There are 3 ways to turn a row about zero (a turn may also mirror it). The second row of each pair is the first, turned, with some noise. The first 18 pairs use one turn. New pairs use 2 turns, one after the other, and a turn may come again.
Known pairs, each followed by its turns in order:
-3.61 -2.97 -4.47 -4.25 -1.78
-5.81  4.00  1.03  0.39  4.03
q111

 3.21  4.90 -4.71 -3.03  4.75
 4.16  6.73 -2.07  3.77 -0.95
q621

-2.74 -5.16 -4.58 -0.33  2.17
-1.17  3.86 -1.27 -6.57 -0.16
q621

-3.30  3.01  5.20  3.06  3.98
 0.64  4.28  6.96  1.51 -1.65
q17

-4.94  3.30  0.29  3.11  2.42
 2.48  2.84  5.87 -1.86  1.24
q17

 1.09 -1.89  3.20 -0.23 -1.83
-1.34  1.89 -1.65  3.09 -0.69
q17

-1.27 -1.72  0.68 -0.53  3.53
-2.16 -0.02  2.14 -0.94 -2.84
q111

-1.59 -3.24  2.16  4.75 -4.00
-2.23 -4.65  4.54 -3.22  0.41
q621

 4.45  3.76 -2.69  0.77 -1.29
 2.90  0.93 -4.81  2.94  0.37
q111

-3.80 -2.68 -0.84  2.78  3.51
-3.45  0.26  0.24 -4.42 -2.90
q111

1.12 0.72 3.17 2.51 2.75
-2.59  1.15  3.77  1.06 -1.84
q17

-0.64 -3.67 -5.20  3.54  4.67
-0.91  5.77  2.49 -5.16 -2.81
q621

 3.57 -0.45 -3.95 -1.34 -1.88
0.58 3.56 1.39 0.44 4.36
q621

 2.61 -0.61  2.95 -0.80  3.23
-3.48  1.56 -0.94  3.00 -1.94
q621

-3.79 -0.05  4.08  4.21  3.40
-0.43  3.25  6.29  2.96  1.39
q17

-5.14  4.94 -1.05  0.72 -1.95
 4.71  4.01  1.40 -3.63  1.25
q17

 3.27 -1.80 -4.42  2.30 -5.04
-1.81 -2.30 -5.74  1.62  3.94
q111

 1.65  2.75  2.02 -2.03 -4.69
 4.16 -0.31  0.80  2.20  4.06
q111

New pairs, each followed by its turns in order:
-3.31  1.15  1.90 -4.69 -3.36
-1.91  5.83  0.93 -3.26  1.33
q621 q621

-0.87 -1.55  1.55 -0.96 -1.34
 0.37 -0.33 -2.49 -0.97 -0.49
q17 q111

 0.99  4.57 -3.38  3.02 -0.80
0.44 3.40 4.50 3.21 0.68
q17 q111

-4.17  4.97 -0.96 -1.98 -4.12
-3.04 -3.63 -3.11  4.95 -2.30
q621 q111

 3.00  4.08 -1.56  1.81  1.51
-4.12  3.79  0.40 -1.42 -2.11
q621 q17

 1.60  2.17  4.05  1.80 -3.13
-4.51  3.49  1.38  1.57  1.33
q111 q621

-4.59  1.60 -2.94 -4.43  2.48
3.42 5.04 0.68 1.03 4.36
q621 q621

-2.01  3.88 -1.17 -3.64 -3.03
-1.46 -0.28  4.20 -2.43 -4.23
q111 q17

-4.61  0.14 -3.43 -1.97 -2.88
-0.62  0.47 -2.10  5.04 -4.11
q17 q111

-1.39  5.02 -1.75  3.63 -4.28
 4.16  1.44 -5.25  4.23  0.62
q17 q621

 0.74 -1.69  1.06 -1.61 -0.98
 0.75  1.04 -0.72 -1.62 -1.54
q621 q621

 2.20  2.34  0.33 -3.92 -4.17
-1.94 -0.91 -3.05 -1.38 -5.39
q621 q111

 0.78 -4.21  2.81 -0.93 -3.54
-3.96  1.59  3.16 -2.48 -1.97
q621 q111

 5.04 -0.82  1.87  1.97 -4.98
 6.35 -0.16 -1.05 -3.87 -0.05
q17 q621

-0.29  1.81  3.17  0.48  5.06
-0.72 -3.58  1.31  2.65  4.49
q111 q621

 1.21 -3.73  0.51  1.76 -1.88
 1.44  0.87  0.59 -2.92 -3.25
q17 q621

 1.19 -0.54 -3.00 -4.08 -4.47
-3.83  2.31 -3.83  3.11  0.71
q17 q111

 2.20  1.45  4.37 -0.84  1.75
 1.00 -1.59  3.74 -3.58 -0.74
q621 q621

-5.21  2.42  0.60 -5.07  2.42
 7.22  0.60  2.38 -0.22 -0.30
q111 q111

 1.51  4.70 -3.15 -0.79  0.08
 2.47 -1.79 -4.43  1.21 -2.00
q17 q17

0.92 2.76 3.77 2.00 0.11
 1.92  4.23 -0.52 -1.53 -1.27
q17 q17

-0.58  1.18 -1.62  2.75  1.28
-1.25 -0.65 -3.13  1.16 -1.06
q17 q621

 1.13 -5.14 -3.83 -2.11 -4.97
-6.45  2.67 -4.10  0.04 -2.69
q17 q111

-0.62  0.47  2.76  2.56  4.42
 0.67  4.05 -3.51 -0.39  1.96
q621 q17

-0.64  0.74  3.51  0.54  1.64
-2.69 -1.70 -0.49  1.70  2.23
q111 q621

 2.67  4.34  0.23  2.11 -4.95
-3.94 -5.98  0.56 -2.29 -1.03
q111 q17

-3.04 -2.38  3.71  3.24  0.54
-2.20 -0.82  5.09  2.75  1.72
q111 q111

-2.98  1.23 -1.52 -4.51 -1.82
-0.97  3.89  1.85  2.76  3.06
q17 q621

-0.40  5.02  0.74 -4.60 -3.69
-3.88  0.02  4.31 -2.21 -4.54
q111 q17

